There are 3 nested groupings, the coarsest first. Each group lies inside one group of the grouping before and may be the whole of it. The rows also spread widely along 12 directions, which tell nothing about the answers.
Known rows, each followed by its group in each grouping:
[ -2 -23  10   7   7  -2  33  15  11 -18   8  14  27 -14 -30 -20 -33  -4
   7 -25  -8  13 -22  -7   3   6  -4 -18 -14 -15 -18 -26  36 -43  -8  15
   2] -> K116 piv Rakod
[  8 -31  21  -4   0 -14  23 -23  29 -31   7  15   7 -20 -26  -7  -8 -44
  15 -11  27   5 -37 -22  21   5 -14  13 -21  -1  -9  30  25 -31  44 -25
   1] -> K882 zaz zopel
[ 40  -5  21   5  43  -1 -17   3  19  41  -9 -20  18  -3  10  12  -2  27
 -27  45  21 -28  14   6  -8  37 -21 -15  -1 -11 -23 -12 -12  35  -6  -1
 -16] -> K882 Zita Bagok
[ 51  38  15 -42  43   7   2   4  12 -16  -6   3  26   6 -15   3   8   5
 -18   2   7 -31 -12  11  23 -18   0  27  -5   8  10 -21   2 -24  24  13
 -11] -> K116 lupif Gul
[ 12   8  18  32  10  -8  -4   7  -6   0 -10  -3  21   3  -6 -12  -7  57
 -12   0 -21 -29  -1  15   6  20  -9  19  15  -3  -7  13 -17   5 -35  11
  -4] -> K882 Zita laf
[ 15 -14   3 -17 -27  18  34   2  14 -36  13  21  49 -27  13  -9   5  -5
  14  -5  -7 -18 -19 -38  20 -29   9  24 -14  -9   3 -16  23 -51  25  34
  12] -> K116 piv kupom
[ 46  45 -66  -6 -11   7  22 -10  17   3 -24   9  28 -25   2  17   2   0
   0  -6  19  29 -11  46  25 -53   3 -17 -16  19   7 -65  29 -59  58  14
  -1] -> K116 lupif suge
[ 31  34  11  -8  43  10  41 -48  34  23  -5  20  22  14   2 -29  19  -4
   6   6 -25 -30  10 -43  27   2 -19   4   8 -11 -15  21 -12 -18  -1  20
   1] -> K882 zaz togi
[  8 -29  -4  -5 -23 -10 -16  26  15  -5   8  17  33 -44 -17  15 -17  -3
 -41  12   8   0 -26  11   8  -8   8  13 -20 -16   5 -36  28 -22  62 -10
 -26] -> K882 dedaf Fal
[ 22 -21  40  -5  -4   2 -21  39 -15 -33  -3  -3  38 -12 -26  25  -8  49
 -25  15  -1 -34 -24  18 -11  -3  18  22  22 -13  20 -24 -11  -1 -23   7
  -7] -> K116 piv Rakod
[  4 -60  25   6  16 -47  -4   1  24  -3  -9  22  25 -32 -45  15 -27 -17
 -35   3  21 -23 -35   4  26  15  -9 -11  -8 -26  -3  30  10 -20  44 -46
 -33] -> K116 piv Rakod
[ 61  10  16  -8  18  22  33 -22  50  44  -7   2   7 -15  -4  -3  25 -22
 -10  48  20  30  -1 -15  -2  13 -21 -27 -15 -19 -15 -30  22  18  16 -19
  11] -> K882 Zita laf
[  7 -47  40  -9  13  -2   9  -4  19 -32  15   8  15   0 -46  12 -15  -9
  16  14  27 -28 -35 -18   2  12   2   4   2  -7  -1  20  -1 -23   5  -7
  -1] -> K882 zaz togi
[ 42  -7  16 -10  -5  15   1  26  10 -48   2   5  49 -19 -20  10   4  35
 -21   2   0 -44 -36   8  -2 -31  19  33   7 -19  17 -23   2 -47   2  28
  -8] -> K116 piv kupom
[ 36  17  14  -2   4   6   9 -23  18 -21   1  -7  21 -11  23  -3  23  -1
  -2  11  16 -27  -3  -6  15  -2 -22  52  -1   3   3  31   3  -2  19   0
   8] -> K882 Zita Bagok
[ 38  44 -41 -12  29   7  32 -47  21  25 -23  16  17   7  -7   1   7  -5
  15   2   4   0  -4   2  42 -21  -6 -30  -9  22  -8 -20   6 -52  47  17
  -5] -> K882 zaz togi
[ 47  60  -9 -29  22  11  -9 -20 -12 -29 -15 -18   4   5  13  29  22   9
   8   4  34 -10  -3  35  24 -17 -14  43   1  45  20 -11   3 -10  38   3
   8] -> K882 zaz togi
[ 16 -37  31   4  39 -10 -14  -4  18  10  -1 -11  16   3 -17  20 -17  14
  -1  37  33 -43  -5  -3  -6  37 -12 -16   7 -10 -17  14 -19  11  -8  -5
 -13] -> K882 zaz togi
[ -2 -21  59  11 -13 -13   3  22  -1 -35   3  -1  21 -34   0 -16  -5   4
 -16 -14  -7   5 -20 -13  -6  25 -20  48   1 -17   1  22  15  27 -20 -22
   8] -> K116 piv Rakod
[ 59  33 -26   2 -30  41  30 -26  26  23 -31 -12  24 -23  33  14  36  13
  28  49  24  34 -12  -8   1 -23   2 -35  -9  19 -11 -50   3 -10  17  16
  22] -> K882 zaz togi
[-10 -30 -13  27   0  12  20   6  26  13  30 -12  22 -31  24 -18 -33 -20
  15  12  18  18  26  -8 -31  34 -36 -12 -20 -24 -40 -35  44   5  -2  22
  17] -> K882 dedaf Fal
[ 17  24   9   3  -9   1  15  10  21  39  -3  14  26 -30  30 -30   9  -2
 -34   0 -29  21   1 -27  18  15 -18  10 -32 -11 -18 -27  26   8  29   4
 -10] -> K882 Zita Bagok
[ 16  37 -17 -32   9  10  29 -30  -9 -18  -7   8  19   2  16   2   5 -11
  44  -2  14   1   3  -9  50 -26  -1   6 -11  45   6  -9   8 -27  38  13
  15] -> K116 lupif Gul
[-12 -24   4   6 -25  14 -19  21 -25  -9  29  -7  35  -7  39  23 -10  39
  14  26   6 -38  28  -1  -4  13   0  28   9   8   8 -27  -1  21 -13  35
  15] -> K882 Zita laf
[ 20  38 -20   3 -21   6   8  27   4  13  -4  25  38 -20  -1 -21   1  34
 -44 -21 -49   7 -13  13  20 -19   8  18 -16  -9   4 -59  27 -41  27  28
 -18] -> K882 Zita laf

New rows, each followed by its group in each grouping:
[ 77  62 -27  -9  10  14  -2 -25  19 -25 -36 -33   9 -26  23  21  32   3
  -5  20  53  14 -17  49   8 -26 -24  37 -13  34   0  -5  15 -17  58 -12
   6] -> K882 dedaf Fal
[ -3 -30  29  44 -32 -15 -27  39 -16 -16 -28 -18  28 -32  -9   1 -20  77
 -13  15  -9  -2 -40  19 -12  21  17   2   1   2 -18   4 -22  11 -28  -4
 -16] -> K882 dedaf Fal
[ 56  21   6 -14  36  26  31   4  15 -32 -13  -9  34  15 -33  -6  -4  29
  11  -4   5 -19 -25   9  -1 -19   6 -11   2  -4 -12 -32   8 -61 -22  41
   5] -> K116 piv Rakod
[-10 -15   0  19  -2  15   7  -2 -21 -22  12   4  30  20 -21  10 -22  59
  36   5 -13 -41  -4   1   1  -2  18  -6  30  10   4 -12 -24 -29 -46  45
  10] -> K882 zaz togi
[ 48   7   3   2  72 -41   5 -17  43  27 -48  -5  18  -9 -29  -8 -18  -3
 -29   5  28 -23 -27  21  32  16 -21 -33 -25  -7 -40  31  -7 -30  42 -26
 -41] -> K116 lupif Gul
[ 30  15  27   9  39 -11  -1  -5   6 -20 -33 -23   7   4 -22 -15 -10  30
   4   1  12 -10 -32  14  11  21 -13   5  -9  17 -30  32 -10 -14  -2  -7
 -10] -> K882 dedaf Fal
[ 27  11 -25  19   2   2  21 -38  32 -43   9  -2  30 -18  10   0  11  -8
   9  -8  21 -43  -6  13  -1 -24 -28  55  13 -11   4  35   8 -48  16  17
  10] -> K882 zaz togi
[ 36 -38   7  15  13  -4  30 -36  47  22 -23   6  18 -12 -24  -1  -2  -9
  22  36  30  -5 -32 -31  13   9  -2 -58 -14 -12 -35  19 -11 -29  17 -13
  -8] -> K882 zaz zopel
[ -5 -27 -11  10  -1  24  27  -1   9   8  30  20  21  -2 -47   2 -31  16
  18  19 -10   8   6   2 -12  -2  11 -35  17 -15   1 -60  19 -19 -22  22
  12] -> K882 dedaf Fal
[ 51 -13   7  39 -16 -26  -1  -2  31  -3 -60 -12  38 -31  -2  -2  14  53
 -20  24  11 -27 -65   8  23  -3   8  -7 -17  -5 -31  53 -32 -38  24 -17
 -31] -> K882 Zita laf
[ -1 -30 -20  33 -23   0  11 -10   6  13  -9  22  40  -8 -19   7 -16  48
  16  16 -17 -26 -18  -8  10 -12  25 -42  14  -8  -7 -17 -23 -39 -10  29
  -9] -> K882 zaz zopel
[ 43   7 -43   6 -16  12   5  14   7  -8 -20 -12  26 -33   1  31  -9  17
  -1   9  41  29 -20  51  -4 -28   2 -26 -16  17  -1 -73  35 -39  32  10
   5] -> K116 piv kupom
[ 62  -2  10  -9  16  23  38 -23  39 -29   1  -9   6 -20 -38  17  12 -33
  12  24  54  26 -21  17 -17 -17 -22  -5   7 -12   8 -21  33 -15   3 -25
  27] -> K116 piv Rakod
[ -1  -8  -5  21 -22   2   8 -20   5  22   6   9  20 -23  28   7   7  12
   5  27   1  -2  20  -7  14   8 -16   8   7  -1   3   1   2  25   7  -8
  14] -> K882 Zita laf
[ 31 -20   8  20   6  12  40  -4  34 -19 -14 -12  13 -13 -28  -9 -17  -1
  39  10  33  30 -31   6 -15  -1  -9 -37  -9  -5 -28  -9  14 -27 -24  -2
  19] -> K116 lupif suge
[ 32  31  -1  15  57 -21  14 -34  17  -2 -41 -11  13  16 -14 -17  -7  23
  14 -14   6 -30 -23   9  33  14 -21  -9  -9  18 -35  45 -17 -47   9   8
 -18] -> K882 zaz togi
[ 51 -14 -29  -8  27   1 -14  -2  16   0 -20 -17  41   3   3  36 -10  29
  -1  36  48 -61 -21  20  20 -11  12 -21 -19  10 -21 -12 -13 -57  48  30
 -27] -> K882 Zita Bagok
[ 18   6  16 -27  64 -18  11 -23  21  14  20  40  22   2 -37   3  -4 -20
 -42  -6 -11 -46  23  -1  31  -1 -22  26  21 -28  22   2  10  -8  25 -10
 -16] -> K116 piv kupom
[ 27  16  38  -6 -34  19  19  10  -9 -16 -34 -20   6 -16  18 -16  15  19
  36  11  13  54 -48 -25  19  13   8  -5 -37  46 -23  -6   9   5   9 -13
  17] -> K882 Zita Bagok
[-19 -24  23   3  16  -8 -10  16  -9  -7  13 -21   7  -9  27   0 -32  -9
  21  -3  28   2   8  -8  -4  54 -32   5 -28  17 -31  -8  25  20   6   9
   6] -> K882 zaz togi
[ 48  39  -3 -34  -4  13  12 -24  13   3 -12   1   9 -16  24  17  36 -22
   1  25  28  13  -5  -2  38 -14 -15  26 -22  29  11 -10  22   3  68 -19
   9] -> K882 Zita laf
[ 15   5   1 -18  -1   6   0   0 -11  15 -15   6  39   6  29   7   3  39
  13  24 -12 -39  -6 -28  45   2  19  -8 -17  23 -11  -9 -18 -21  29  34
 -11] -> K882 Zita laf
[ 34  -1 -17 -10 -24  -1   4  -7  21  38 -11  27  29 -34   3  23  17   1
 -29  37   5   7 -12  -2  32 -18  11 -13 -13  -5  12 -35  12  -8  65 -18
 -17] -> K882 Zita laf
[ 39  29 -22 -30  16  47  29 -11   0  33  12  15  17  23 -22  21   3  22
  20  34   0  12  12   2  17 -22  21 -45   7  20  13 -90  12 -24   5  32
  12] -> K882 Zita Bagok
[ 28   3   3  12  11  17  38 -14  34 -27  -1 -11  28  -8   9 -27  -1  -3
  27  -8  11 -12 -22 -22  -6   4 -21  11 -19  -7 -36  11  15 -50  -7  36
  12] -> K882 zaz togi
[ 43 -25  22 -15   0  12 -15  39  20  -9  -1 -19  39 -33  17  25   0   5
 -32  34  33 -17  -9   5 -23   7  -7   5 -13 -24  -8 -48  21   7  15  10
  -6] -> K116 piv Rakod
[  5  -3  37  13  16 -22  -4 -14  -1 -39 -10   0  10   0 -25  -8  -3  21
   2 -15   2 -32 -28   1  17  12 -10  40  12   6   0  56 -18  -7  -6 -14
  -7] -> K882 zaz zopel
[ -5  -9   0 -43  20  -1  27 -18   4  -4  30  57  48   6 -19   0  -5 -14
  -8  -7 -38 -58  14 -46  54 -26  15  18  12 -19  27 -13   8 -45  38  28
 -11] -> K116 piv Rakod
[ 64 -26  42 -18   7 -15  -9   1  42 -12 -39  -9  33 -36  -6  21  23  -1
 -25  50  50 -31 -55 -12  16  -6   5   8 -17 -12 -10  38 -23   0  45 -38
 -25] -> K116 lupif Gul
[ 57  10   4 -24  35  30  28 -25  42  -9  13  12  29  10 -30   2  15  -6
   0  23   9 -36  -7 -15  -3 -20   0  -1   8 -21   1 -23   3 -43   6  30
   3] -> K882 zaz zopel
[ 11  33 -43  14  11 -15  -5  -1  -5  20  -7  23  31  -6  -6   5 -14  39
 -34 -15 -25 -25   8  43  34 -16  -2   9   2   5  11 -35  10 -40  33  22
 -23] -> K882 Zita laf
[  5 -10  13  -2 -15 -12 -23   5 -24 -15 -20  13  25  -2 -30  36  -4  54
   0  15  -1 -31 -37  16  30 -13  35   0  17  25  23  -1 -32 -19  17  -3
 -19] -> K882 zaz togi
[-15  36  -4  17 -28  -8  -4   4 -37  11 -22  11  32 -16  34  -9   1  60
   4  -9 -45  -2  13   6  35 -11   9  16  15  29  13 -13 -23  20 -15  16
   3] -> K116 lupif Gul
[ 21  36 -27   5  25  15   8   6  11  22  12   5  16  -5  -8  -1 -13   8
 -20  -8  -7  13  21  35 -13   5 -21  -4   3  -6  -3 -75  34 -16   1  27
   3] -> K882 zaz togi
[ 29  14   2  11  18  13 -11  14  20 -11  23  -9  24 -16   0   8  -2  15
 -37   4   6 -26  16  34 -37   6 -29  44  19 -28  10 -36  19   5 -16  20
   2] -> K882 zaz togi
[ 21 -11 -27  14   2 -14  -3 -31  13  -9   1  18  47  -7   2  22   5  30
 -11  18   3 -82  -1  10  34 -26   2  29  20  -8  14  37 -23 -45  33  18
 -17] -> K882 Zita laf
[ 16  36 -24  39   8  12  40 -51   4  20 -28  -7  19   2  29 -31   6  39
  48  14 -21   5  17 -15  16   2 -17 -21  12  18 -33  18 -17  -6 -31  27
  22] -> K882 dedaf Fal
[ 47  47   6 -18  61  45  26 -14  13  38   2 -11  11  28  -6 -13   3  23
  14  35 -10   6  34  -7 -13  18 -14 -32   7   2 -21 -64   4  13 -36  38
  18] -> K882 dedaf Fal
[  8 -10 -16 -17  40 -26  22 -41  -4 -14 -15  22  22  14 -36  19 -21  -7
  28  -8  19 -37 -14   3  61 -15   3 -21   4  23   3  25  -2 -59  45  -3
 -11] -> K116 piv Rakod
[ 27  30 -12  13   1  -7  21 -33  27  10 -19  15  27 -27   9 -21  17   6
 -15   2 -21  -5  -6  -9  29 -12 -15  21  -2  -7  -8  20   3 -18  33  -4
 -10] -> K882 dedaf Fal
[ 46  -1 -18  -8  10  11  42 -36  41  11   3  38  37 -14 -41  10  13 -12
 -15  20  -5 -15  -4  -6  17 -40   4 -17  22 -33  21 -25  11 -44  17   0
  -1] -> K116 piv Rakod
[ 14  10 -31 -19  25 -14  -4  -7   3  10  12  35  33   6 -29  20 -16  10
 -31  -5  -8 -49   2  24  47 -23  10   9  -1   0  21 -27  12 -56  59  19
 -29] -> K882 Zita laf
[ 40  19  14 -38  46  -3 -13   0  16   0  -1 -11  20  -1  26   7   7 -17
 -20  14  31 -33   3  -3  28  21 -24  32 -34   9 -13   0  17  -6  62   4
 -15] -> K882 Zita laf
[-15  -6 -28  41 -11 -32  -3 -21  -2   7  -5  27  16 -22 -27   7 -20  21
 -18 -23 -14  -7  -2  34  23  -8  -8   3  19   0  14   4   1 -20  18 -11
 -15] -> K882 zaz zopel
[ 20  12 -19   0   8 -16  29 -55  17  -2  -7  23  17 -22  -6  12  14 -30
   0  -2  12  -7   8   8  40 -25 -24  18  17   0  22  25  15 -13  41 -29
   8] -> K116 piv Rakod
[ 38  23 -18  15  39  13  54 -58  37  10   1  27  26  24 -31 -24   7  18
  21   5 -21 -42   6 -11  24 -20 -10  -8  25 -14  -6  23 -14 -55 -20  27
   8] -> K882 Zita laf
[ 61  -5  25  -6  32   7  13   9  39  -5 -27  -3  38   0 -33  -2   1  32
 -12  26  10 -30 -37  -3  -2 -11  13 -21   0 -24 -18  -5 -22 -38 -14  11
 -17] -> K116 lupif suge
[ 37  52  -1 -22  69 -10 -15 -22   2  18 -20  -8  15  18  14   8   4  16
 -18   1   5 -48  16  14  33  13 -25  19  -2  19  -8   5 -12  -9  32  16
 -21] -> K882 zaz togi
[ 64  45 -51  11  18  16  -2 -25  19  -5 -20 -22  19  -8   5  35  16  24
  -6  22  42 -16   2  63  -9 -30 -17   5  15  15   7 -32   3 -33  21  18
   5] -> K882 zaz togi
[ 25 -25  10   7   5   1  37   1  51 -54  18  12  47 -25 -21 -28  -7 -15
  -4 -17   3 -45 -32 -15  -6 -22 -10  41  -6 -43 -12  26  16 -66   2  24
  -3] -> K116 lupif Gul
[ 23  -2 -13  -6  26 -17 -27   8   5  39  -4   9  13 -13 -19  35 -14  12
 -45  24  23  -9   4  41  18   9  -6 -15  -5   3   8 -42  11   5  50 -20
 -30] -> K882 Zita Bagok
[ -4 -11  38  20  16 -14  19 -25  12   6   1  20  17   0 -24 -19  -4  16
   3   2 -26 -24  -4 -27  15  22 -12   9  23 -14  -3  40 -20   6 -27  -8
   0] -> K882 zaz togi
[ 17   9 -28  56  15 -17  49 -54  29  -5 -17  16  26 -12 -25 -24  -5  14
  10 -21 -18 -14   2  18  13 -18 -28  -2  35 -22  -6  41  -1 -43 -29  -1
  10] -> K116 piv Rakod
[  2  24  17  26 -49   9  15   8   3  30 -12  25  28 -36  14 -23  20  38
 -27   3 -62  31  -6 -21   3  -1   3  13  13 -14   9 -28  -3  27 -21   1
   4] -> K882 zaz togi
[ 42  12   6   1  -6  -6   2   7  -3 -33 -37 -22   8 -25 -10  20   1  11
   4   0  41  29 -40  39  10  -7  -8   0 -14  28  -1 -13  18 -14  24 -25
   4] -> K116 piv Rakod
[ -6 -11  12  21  18 -17   9  15 -15  -3 -24  -5  33   1  -4 -17 -35  47
  15 -18 -19 -17 -16  -6  15  22   3 -29  -9   6 -34  -1  -5 -27 -25  28
 -10] -> K116 piv Rakod
[ 51  15   5 -45  60   4  24 -39  22 -16 -13  21  33  28 -34  14  11   3
  16  19  14 -65 -17 -15  52 -35  16  -2  11   7  10  21 -31 -56  33  15
 -15] -> K116 lupif suge
[ 32  -7  -8  -4   2  26  13   6  30   4  13   3  45 -14  16   2   3  10
  -6  24   1 -34  -1 -19 -13  -6  -2   1  -7 -24 -12 -40   7 -32   9  47
  -2] -> K882 zaz togi
[ 43  33 -11  -9 -20  11  11  12  13  39 -27  16  38 -38  22   3  22  18
 -38  18 -25  29  -4  -1  16 -20   5 -17 -10 -10   5 -66  18   1  29   4
  -8] -> K116 piv Rakod
[ 31  32 -14  -4 -47  32  28  15   8 -14  -9  15  49 -29  25 -14  21  29
   2   1 -33  17 -15 -15  10 -45  20  16  -5  -5   9 -52   7 -31   2  39
  11] -> K116 lupif suge
[ 15  45 -48  20 -17  22  31  -9  15  22   3  16  36 -20  26 -20   1  15
  -5 -16 -37  15  15   5   3 -20 -11  -2  -5  -6  -9 -61  29 -38   6  49
   7] -> K882 zaz togi
[ 13  36 -55  25  -5 -18   4 -44 -10  48 -30  25  25  -4  13  17   9  45
  -6  14 -19 -19  20  28  59 -21   1 -17  19  25  12  -2 -21 -12  35   1
 -12] -> K882 Zita laf
[-11 -24  34  11 -26 -25   8   8 -10 -22 -17  16  24 -31  -6  -9 -11  16
   5 -18 -10   8 -35 -16  34   7   5  13 -11  10  -2  22   3  -7  14 -21
  -3] -> K116 piv kupom
[ 37  41 -59  14  25   5  22 -62  15   6  -6   0   1  -7 -12  20   5  -8
  15  15  34   8  23  50  16 -25 -28   0  19  21  11 -11  17 -22  33  -8
  14] -> K882 dedaf Fal
[ 34   6  61 -27  47 -14  11   0  11  12 -24  18   8   2 -46  -6   2  10
 -21   6  -8  -1 -28 -16  32  19  -1 -11  -1   0   0   3  -7  10   5 -33
 -15] -> K116 piv kupom
[ 27   9   0   0 -25  28  30   1  15   2  11  27  27 -13 -22  -7  11  16
  -5   9 -23  11 -14  -7   8 -22  10   5   4 -11  15 -43  17 -23  -1  13
  11] -> K882 Zita laf
[ 13  15  -3  21  17 -13  21 -23  10  50 -24  14   3  -4 -11 -13  -7  14
  -2   9 -10  28   1   4  32  21 -16 -38  -9   8 -19  -7   6   7   9 -18
  -3] -> K882 Zita laf
[-30  -8  12  26  22 -28  13  10  -4   6   4  14  13 -11 -19 -32 -45   9
  -2 -35 -23  11   7  13  12  28 -21  -4  -2  -5 -17  -5  16   3 -23  -1
  -4] -> K116 lupif Gul
[ 36  -1 -13 -16  -1  20  21  16   6 -53   2  -8  26 -13 -19  13 -15   3
  21 -15  36   6 -36  26   2 -28   5   1 -21  15  -3 -49  39 -68  23  28
  12] -> K116 piv kupom
